The rows are grouped in 4 different ways at once. Each group adds its own fixed numbers to the row, and there is some noise. The rows also spread widely along 14 directions, which tell nothing about the answers.
In the rows, zero is written as 128.
Some rows, each with its group in each grouping after it:
[175 138 202 119  98  95 190 217  85 159 151 161 123 112 130  61  99 150
 134 145 150 130]
L j_174 j_14 j_860
[171 166 100 125 152 141 132 148 109 123 149 155 181  71 201 152 180 133
 134 132 140 103]
B j_174 j_234 j_614
[168 123 105 137 150 117  94  98 109  98 105 117 101 157  75 168 131  78
 139 118 146 139]
J j_471 j_234 j_784
[180 130  87 116 151 119 110 188  92  84 166 147  81 193  81 147 134 136
 135 122 199 100]
Z j_471 j_694 j_912
[ 89  91 130  95 135 177 103 145 138 218 103 133  87 154 157 124 132 136
 182 137 103 122]
Z j_58 j_820 j_784
[144 141 105 151 134 123 119 121  73 121 132 106 155 111 124 116 124  99
 151 114 124 102]
U j_58 j_820 j_860
[135 102 144  93 113 203 167  89 129 151 145 162 160  86 117 133 123 160
 127 147 145 144]
J j_58 j_484 j_376
[156 159 128 170 129  82 123 149  81 135 133 120 137 126 118 125 150 148
 123  75  94 133]
B j_58 j_694 j_614
[137  89 145 176 137 107 118 166 133  85 130  68 153 167 119  57  91 161
  83 131 188  63]
U j_174 j_484 j_912
[113 136 113 130 160 157 130 120 131 103 143  87 182 124 153 139 149 118
 160 121  74 132]
A j_471 j_14 j_896
[ 82 166 178  72  56 162 183  70 109 120 131 109 120 116  55 190  80  90
 104 151  80 194]
A j_58 j_14 j_896
[162 109 156 160 154 120 126 172 147 114 101 112 101 157 184 103 106 160
  86 145 169 136]
L j_58 j_484 j_376
[189 115 137 126 143 157 144 125 113  83 157 147 173  98 126 111 155 104
 119 169 156 152]
B j_58 j_14 j_376
[122 143 148 126 103 127 136 145  76 125 141 123 124 154 128 149  98 150
 139 130 111 140]
L j_58 j_14 j_376
[131 117 121 140 113 147 138 120 113  78 148 109 136 120  94 118 101 183
  55 113 126 164]
U j_58 j_14 j_784
[ 95 109 146 114 116 137  87 162 106 143 130 111 113 190 108 134 160 150
 130 132 134 122]
Z j_58 j_14 j_912
[113 121 135 141 123 126 143 110 154  89 154  97 176 101  86  74 150 127
 119 114  89 123]
L j_471 j_234 j_860
[198 136 152 134 139 133 179  89 146 129  98 142 137  90  86 138 110 113
 100 119 190 106]
J j_174 j_694 j_614
[181 144 119 175 121  80 164 113 163 159 125 166 163 104 138 120 139 164
 150  88 129 107]
B j_58 j_484 j_860
[108 155 125 124  69  96 127 119 134 100 135 132  99 138 103 154  79  70
  91 165 120 158]
B j_174 j_820 j_896
[129 131  68 125 124 109 101 102  89  95 152 115 133 174  34 158 152 108
 144  80 146  96]
A j_58 j_820 j_784
[138  99 136 152 126 113  96 115 179 199  92 194 154 101 208 100 193  89
 189 149 122 117]
L j_174 j_484 j_912
[144 102  98 130 176 163 115 109 165 114 123 106 163 106 130 114 175  86
 157 123 111 113]
J j_174 j_234 j_784
[ 81 122 109  64 113 204 154 135  95 119 182 110 117 133  71 134  98 128
 148 137 117 116]
U j_58 j_820 j_784
[149 122  90 141 136 109 108 125 111  74 157 111 152 182  88 159 129 119
 133 106 154 103]
A j_174 j_694 j_912
[144 122 144 143 134 123 127 171 105 131 124 115 119 128 140  95 132 143
 110 129 134 128]
B j_58 j_484 j_784
[151 118 125 144 152 131 146  76 171 135  76 109 122 119 100 157 111 151
 114  74 143  92]
L j_174 j_694 j_784
[168 124 148 142 165 133 171  88 200 135 105  97 164 121 116 125 137 103
 161 118 133  93]
B j_58 j_820 j_784
[155 181  79 138 175 154 149 167  85  62 130  85 126 117 162 140 116  81
 150 138 146  63]
L j_58 j_14 j_784
[109 125  77 161 123 173 132  96 102  81 157 112 163  88 165 105  60  99
 145 164  72 131]
U j_471 j_484 j_614
[183  84 149 128 140 139 135 118 141 143 111 167 128 115 145 129 123 165
  79 131 172 174]
A j_174 j_484 j_614
[121 140 170 175  90  74 105  82 142 180  59  97 129 146 149 167  70 148
 105 111 121 104]
B j_174 j_820 j_912
[123 132 115 144 106 124 148  96 168  72 175 113 196 147  91 154 131 172
 105 107 113 137]
J j_174 j_14 j_784
[ 31 137 180  90  79 139 139 189  78 190 134  74  76 181  90 125  71 173
 143 115  43 134]
B j_58 j_14 j_896
[176 140 131 101 155 165 134 150  82 126 133 159 130  60 162 146 177  98
 118 145 137 159]
B j_174 j_484 j_614
[117 113 107 130 144 171 133 116 122 117 127  89 119 111  91 101 105 127
  92 120 117 124]
J j_58 j_820 j_614
[123 122 185 130 142 142 123 117 122 131  94  85 167 124 159 136 160 120
 134 124 132 112]
L j_174 j_484 j_784
[111 159 135 144 102 106 126  80 134 130 124 115 154 104 122 150 137  98
 135 111  59 177]
A j_471 j_820 j_784
[ 93  84 102  95 129 192  84 152  72 154 123 125  69 131 130 112  98 121
 117 150 124 153]
U j_58 j_820 j_784

New rows. What belongs after each?
[115 125 109 111 116 145 101 141 102 101 149 125  91 169 104 162 118 122
 111 135 131 158]
U j_58 j_694 j_912
[141 159 151 130 105  95 130 137  94 142 136 161 138 123 125 160 158 181
 118  86 111 165]
L j_471 j_14 j_896
[123 122 156  99 134 184 134 110 104 139 145 107 148 121 133 153 110 105
 164 155  95 157]
J j_471 j_820 j_912
[102 132 138 127  88 124 141 102 162 141  93 126  97 123 106 137  82  97
 110 152 134 106]
B j_174 j_484 j_784
[146 115  83 145 142 105  97 150 105 109 104 124  52 174  79 128 107 110
  96 111 136 146]
A j_58 j_14 j_614
[140 123 107 152 152 125 142 139 185  96 108 107 114 119 130 109 114 157
  60 101 156 103]
L j_174 j_694 j_896
[142 138 151 121 127 123 133 146  92 157 127 150 109 139 133 155 128 181
 138  98 133 130]
L j_471 j_484 j_614
[127 139 113 165 105  73 107 162 165 133 135 164 118 154 155 106 142 132
 136 138 132 121]
B j_471 j_484 j_784
[ 78  95 164 137 101 110  70 131 124 149 116  87 123 198  89 112 133 169
 103 120 140 107]
Z j_471 j_820 j_912
[166 107 107 151  98 113 109 107 113 123 129 194 144  87 115  86 138  70
 130 157 163 119]
L j_174 j_694 j_912
[126 129  78 100  91 138 114 130  83 130 171 189 128 163 108 174 134 137
 161 133 136 142]
A j_58 j_14 j_784
[156 121 109 136 125 122 118 204 137 176 106 192  59  88 182  76 122 140
  86 152 174 129]
J j_174 j_484 j_912
[199 109 156  98 143 151 144 159 106 157 122 172  97 128 129 123 108 123
 147 163 190 142]
J j_471 j_234 j_784
[169 112 170 121 157 121 137 171  99 128 159 113 158 121 125 107 174 164
 114  93  90 196]
A j_174 j_234 j_614
[ 93  74  85 133 151 176 112 145 168 134 158 113 131 150 156  74 104 105
 168 166  73 122]
B j_58 j_820 j_614
[ 96 156 138 124 105 146 131 134 119 119 116 118  88 126 170 166  77 139
 105 150 100 151]
L j_471 j_484 j_912
[109 143  76 132 118 139 134 120 125 127 105 106 107  85 120 113  71  94
 114 136 126  60]
B j_174 j_234 j_896
[106 111 166 135 127 144 161 166 130 168 138  98 148 126 148  74 106 214
 112 107 109 120]
A j_58 j_484 j_376
[128 119  96 126 118 135 108 129 112 189 104 167 111 104 149 105 135 111
 149 132 147 102]
A j_58 j_820 j_784
[168 113 111 151 142 159 166 128 134 106 145 134 148  83 175 113  60 177
  96 137 136 145]
U j_174 j_484 j_376
[172 138 160 177 135  49 127 123 214 135  92 130 146 184 141 143 173 110
 156 112 159 109]
Z j_174 j_484 j_784
[139  79 162 138 131 125  79 107 124 150  70 118  93 146 101 130 146 172
  50 112 174 151]
B j_58 j_484 j_376
[110 147 105 106 100 150 139  97 109 147 181 163 174  95 119 165 143 156
 170 109  69 146]
B j_471 j_820 j_784
[161 151  92 137 147 147 114 141  85 107 131 134 107 102 190 173 120 137
 112 123  94 181]
L j_58 j_234 j_912
[171 134 128 151 126  84 140 108 166 100 127 141 166 143 109 134 158  88
 140 124 167 113]
A j_174 j_484 j_784
[125 101 145 116 126 139 149 159 121 115 166 109 142 154  80  92 110 120
 149 137  98 142]
J j_174 j_14 j_860
[130 146 141 156 111 107 127  89 113 102 128 108 157 133 110 147 108 154
 100 104 132 118]
L j_471 j_820 j_614
[133 162 157 169 125 113 128  93 149  85 102  91 149 116 158 160 115 152
  67 114 113 159]
L j_471 j_694 j_376
[130 119 151 138 110 129 108 138 121 126 122 135 130 140 172 135 111 113
 124 156 125 150]
L j_174 j_694 j_912
[132 105 114 129 159 161 112 127 165  85 112  98  99 117 135 133 120  86
  90 156  91 172]
B j_174 j_14 j_912
[ 83 123 101  75 146 205 106 134 105 107 122 102  92 127 128 186 127 166
  74 115 149 113]
L j_174 j_694 j_376
[139 163 184 112 131 146 145  95 102 134 108 122 162 110 140 179 157 106
 160 133 109 139]
L j_471 j_14 j_614
[154 170  96 123 140 127 123 151 104 120 162 153 124 137 136 175 179  86
 179 115  95 163]
J j_58 j_694 j_912
[146 153 111 167 131 102 149 130 184 127 110 120 142 100 144 102 139 166
  77 109 149  78]
B j_58 j_234 j_614
[131 110 120 163 121  80  44 137 142 110  90 130  93 215 163 174 152 107
 107 145 159 159]
Z j_174 j_484 j_784
[105 129 111 135 112 130 114 150 112 109 135 101 122 118 111  93 112  96
 109 144 115 115]
J j_174 j_234 j_784
[120 165  93 139 116 113  82 103 144  77 137 118 169 140 136 193 202 134
  82 122 154 109]
B j_58 j_234 j_912
[170 122 128 149 125  99  92 118  71 141 132 160 144 143 134 150 138 135
 148 107 119 176]
A j_471 j_694 j_376
[109 146 161 155 114 128 193 129 191 128 137  79 159 126 148 119  79 225
  76  99  99 127]
A j_58 j_484 j_912
[118 153  81 143 141 118  91 199 126 189 117 165  69 119 227 120 141 121
 148 136  87 139]
B j_58 j_820 j_614
[110 104  99 145 140 133 113 133  81 132 114  64  78 123  90 109  49 141
  92  82  60 151]
A j_174 j_820 j_912
[151 142 162 142 145 114 152 165 143 141 114 110 145 104 153  98 149 129
 131 122 139  94]
B j_174 j_484 j_784
[159 146  76 143 132 122 112 143  52  72 158 117 125 139 107 158 112 146
  97 105 122 153]
A j_58 j_14 j_912
